There are 3 ways to turn a row about zero (a turn may also mirror it). The second row of each pair is the first, turned, with some noise. The first 27 pairs use one turn. New pairs use 2 turns, one after the other, and a turn may come again.
Some pairs, each with its turns in order after it:
[ 45.1 -38.8 -10.7 -12.0  31.8  28.9 -26.5  30.3]
[-35.7 -12.4  53.1   2.3 -33.2  -9.5 -32.7 -17.5] | D

[46.6 22.4  5.5 18.9 43.6 10.2 36.2 47.7]
[ -0.8 -17.7  54.1 -11.4  52.4  14.9 -45.2 -25.2] | D

[-40.2  37.7  37.0  21.9 -20.7 -35.5  23.2   3.4]
[ 48.4  11.3  17.3  27.4 -37.1 -15.2  41.0  15.7] | W

[-49.2  29.9  -5.4   5.5 -43.6  -7.1 -40.4 -24.7]
[ 34.1  -0.5 -18.3  10.5 -54.9  13.7  11.0 -47.6] | W

[-45.4  47.0  -6.2 -51.4 -14.7  14.1 -34.8  20.4]
[ 28.0  65.6  -6.6 -15.4  -5.5 -17.8  52.2   6.6] | K

[-32.9  16.0  -4.6  -9.7  -7.5 -22.3  44.5  42.1]
[  9.9 -17.0  10.1  12.5 -41.1 -28.8  41.0 -19.3] | K

[ 12.5   9.9  31.9  27.2  32.1 -10.8  41.9 -16.4]
[ 10.8  26.6  24.0  -4.2  57.8 -12.3  -3.9  15.9] | D

[-40.7  10.2 -31.8   6.9 -21.9  13.7 -22.5  -3.4]
[ 24.7  30.8  13.8  15.8 -15.2  -6.8   6.5  35.3] | K

[ 23.3  -1.4  19.0 -45.7 -41.1  22.0 -35.4   9.1]
[ 28.2  24.0   7.3  -9.7  29.9  22.9 -36.3 -42.5] | W

[ -1.1  -3.4 -18.7  -2.3 -21.8  -2.7 -24.4   4.4]
[  4.5  -4.6 -14.6 -23.4  -6.7  -0.4  -2.9 -25.1] | W

[  0.9  50.3  39.5   7.4 -39.7  24.5  26.9  -8.6]
[ 19.0  30.8  -5.0  15.8   3.2 -49.6 -22.7 -48.6] | K

[ 39.0 -30.9   9.1  34.5 -26.6  33.9  -6.3 -42.2]
[-21.7 -11.2  45.5 -35.8 -17.3  51.8 -22.1  -2.0] | W

[-44.4 -18.9  25.0  23.6  -0.6 -19.0 -45.1 -44.8]
[ -5.2  12.5 -23.2  30.3 -21.8 -19.1  17.4  71.3] | D

[ 16.9  14.6  49.0 -48.2 -20.7  -8.4  29.5 -49.8]
[ 47.4  56.1 -19.9 -39.5  -3.0 -33.0   0.4 -11.8] | D

[ 37.3  50.4  24.4 -35.1 -42.0  42.7  11.1  46.5]
[ 71.5   3.5   3.2  -6.3  63.0  40.1 -18.7   6.7] | W

[ 36.6  51.8  -4.7  45.3  -5.7   5.2 -50.0 -42.7]
[ 16.6  22.7  10.7  22.9  85.8  -9.5 -29.7   9.6] | K

[-21.4  23.4 -34.2  40.0  44.4 -48.8  46.2  25.8]
[ -3.6 -50.0  47.5  60.3  -9.1   5.9  46.1 -12.6] | K

[-52.4 -22.3  30.7  -1.7  17.2  12.4 -35.6 -32.5]
[ 18.6  12.1  12.1  15.1 -36.2 -13.1  19.2  63.9] | D

[ 22.2 -34.8 -40.3   4.0  -4.2  -7.1  38.2  -0.4]
[-44.5 -36.1  13.1   5.7 -25.0 -11.1 -13.2  24.6] | K

[-15.5 -26.8   1.0  46.2 -20.8  37.4  38.1 -30.2]
[  0.8  -0.6  10.4  35.5 -37.1  -1.7 -67.2  -0.9] | K

[ 47.8 -11.0  -9.6  -8.2 -18.0 -33.7 -14.1  37.4]
[-24.4   0.4 -13.0  17.9  -8.6  -6.2 -44.3 -42.2] | D

[-18.9  30.2 -39.8 -35.7 -23.3  48.7  13.8  -9.6]
[ 15.0 -36.5 -29.0  22.2  29.3  46.9  13.9 -31.6] | W

[ -4.2  51.4 -43.3 -23.4 -28.1 -51.3  15.9  40.8]
[ 63.1 -40.5 -21.4  -9.1  20.5 -53.3  30.8 -17.5] | W

[  9.4  27.9   0.2  29.3 -44.3  40.5  10.9  -6.9]
[ 12.9  26.5  23.5  11.2   4.9 -43.3 -44.3  -3.1] | K

[ 45.2  -7.1   4.2  24.7 -17.7  10.9  23.7  40.8]
[-27.7  19.0  13.3  -4.8  24.0  30.8 -29.4 -30.3] | D

[-28.6  -7.1  38.5  26.3  33.1  38.8  23.4  13.8]
[-22.6  39.4 -12.7  23.1  -5.0  36.3  16.0  51.5] | W

[-27.4  40.5   7.6 -18.1   7.9   9.5 -39.2 -46.4]
[ 28.7 -23.5 -24.3 -36.0 -20.1 -26.8   2.7  49.8] | D

New pairs, each followed by its turns in order:
[ -3.1  43.2  14.7 -52.4  -9.4  43.1  -8.6  -4.9]
[-11.0   6.5  41.2   9.1  41.8  35.8 -46.5   9.8] | W K

[-19.9 -16.3 -19.7  26.2 -28.0  -1.4  36.9  26.0]
[ 29.6  11.6  21.9  -8.5  12.3   5.1  23.2 -45.8] | W D

[  8.6 -22.5 -20.1 -38.8 -10.5  -3.6  16.0 -21.8]
[-37.5   9.0  15.1  30.1 -22.8   2.9   6.7   6.1] | W W

[ 38.7 -20.3 -39.4  20.1  38.7  45.6  45.4  22.7]
[  3.1  75.6   4.6  34.3 -33.2  33.8   9.0 -22.4] | K W

[  7.8  28.5 -31.2   7.0 -51.9  15.2  27.1  -7.5]
[-51.4  43.5   0.2  12.1 -22.9  11.3  10.2  13.0] | D K

[ 51.8  50.2  23.8  25.8  39.8  27.9 -15.1  50.8]
[  7.3  -8.0  52.5 -70.6  35.5  10.8  35.0  15.1] | W K

[-18.1   4.9 -26.5 -14.5 -38.3 -46.8 -21.1  46.9]
[  3.0   2.3 -24.7 -12.6  24.7 -62.4   8.4 -47.1] | W D

[-34.0  15.0  25.3  40.3  -1.5  -1.4  37.8 -44.3]
[ 29.5 -14.6  10.9  -5.2 -36.3 -43.0 -44.3 -26.3] | W K

[ -6.9  -6.4  18.0   6.3  44.0 -41.4 -37.1 -25.9]
[-31.8 -16.7  55.9 -27.4   7.3   2.5  21.6  -9.0] | K D

[ 28.0 -15.0 -22.8 -50.6  25.5 -16.0  21.2  -3.5]
[  1.8  41.0 -30.8  13.0  14.6 -52.6   0.8   6.7] | D D

[ 23.1 -45.0  -5.7  -5.1 -21.5  -7.6   4.7   2.0]
[  9.3  -0.3 -39.0 -13.3  17.3   5.1  23.1  28.7] | D D

[ 24.6  29.5  51.2 -35.3  39.0 -12.4  14.4  52.6]
[ 26.1  37.5   4.7 -31.0   2.9 -61.6  57.9  -7.5] | K D

[  3.3  -8.4 -41.3 -19.3  -9.5  29.6  -5.3  16.8]
[  6.8  34.5  -9.0 -12.4 -24.4  -0.9  37.6  -1.3] | D D

[-26.9  17.1 -51.2 -24.2  -2.8  39.2 -27.8  18.7]
[66.5 12.0  5.5 23.8 23.9 -3.2  7.4 24.9] | K W

[-13.3  40.6  47.8  12.4  -2.4 -16.0  52.0 -16.2]
[-14.4  42.5  16.3   6.7  40.8  40.5 -41.0  -6.5] | W D

[ -6.3 -12.1  -5.5   8.9  48.7  28.0 -21.5  15.4]
[  1.4  41.1   2.1 -21.6  -9.5   3.7 -23.7 -35.2] | K K

[ 46.4   9.5  -3.5 -38.0   5.2  50.2 -14.3  50.9]
[-34.9 -15.9 -52.8  10.1  19.8 -15.2 -63.3  16.9] | W W

[-30.1  10.2  21.2  49.3  31.0  11.9 -48.8 -46.1]
[ -6.4  22.3  59.9 -16.0  50.2  21.1 -40.4 -17.4] | K K

[-26.8  16.8   7.6 -45.2  28.3   2.8  46.8  -6.0]
[  9.5 -36.8  16.0  14.5 -28.9  27.8  47.2  -9.7] | K W

[ -4.9 -22.6 -46.3  39.6   9.4   9.4  22.1  17.3]
[  3.9  10.0  -1.2  31.2 -44.5  34.1 -21.4 -27.3] | D K

[ 15.6 -49.7 -22.8 -28.8  42.6  51.3 -27.0 -44.9]
[ 56.7  59.3 -41.0  41.1  -3.6  15.5   1.2 -18.0] | D D

[ -7.1 -50.2 -33.6 -19.0 -21.4 -50.3   4.9 -27.1]
[-16.2  -1.5 -39.2   8.3  61.2  -3.2  45.9  -1.3] | D D

[-49.3  32.5  43.3  -6.8  39.6 -33.7  14.1 -49.4]
[ 15.3  -6.2  13.7 -35.9  38.6 -62.3 -19.1  55.5] | D W

[ 31.7 -35.0 -12.6  52.3  -3.1 -40.7 -27.3  17.5]
[ 31.6  23.1   3.3  22.3  28.8 -39.0   5.5 -62.2] | W W

[ 30.9  -9.7  13.3 -26.6  10.3  40.3 -19.2 -38.5]
[ 46.8   9.1 -37.3  12.6 -24.8  -1.4 -14.7 -27.0] | D D

[-36.6  27.7  16.0  33.3 -38.0  44.1 -31.8 -16.9]
[ 51.1 -23.2   7.5 -15.6  -9.4 -12.8 -69.7  22.4] | K W

[  5.4 -29.7  29.4  -7.3  18.6  43.9 -31.7 -35.5]
[ 19.3  12.0 -44.6  15.5 -38.1  44.5 -18.3 -11.5] | W W

[  0.7  -7.3  48.0 -47.7  11.7  27.6  25.7   8.4]
[ 12.7  -6.1 -43.5 -37.9 -18.4 -24.8  43.4  -0.6] | K D

[ -6.4   1.2  -7.8 -39.2 -12.6 -38.2 -41.4 -41.0]
[ 12.5  -4.6 -47.7  36.5  34.4   3.9 -27.6  27.9] | W K

[-43.2  32.4   5.4 -18.8   1.3 -25.3  49.1 -33.8]
[ 10.4 -53.2  13.9  35.9 -20.8  -7.7 -52.5 -16.5] | W K

[ -9.9  42.9  30.5 -25.6  30.6   9.7  -3.3 -16.8]
[ -1.2 -52.5   5.6  38.8 -14.9  16.5   0.9  18.1] | K W

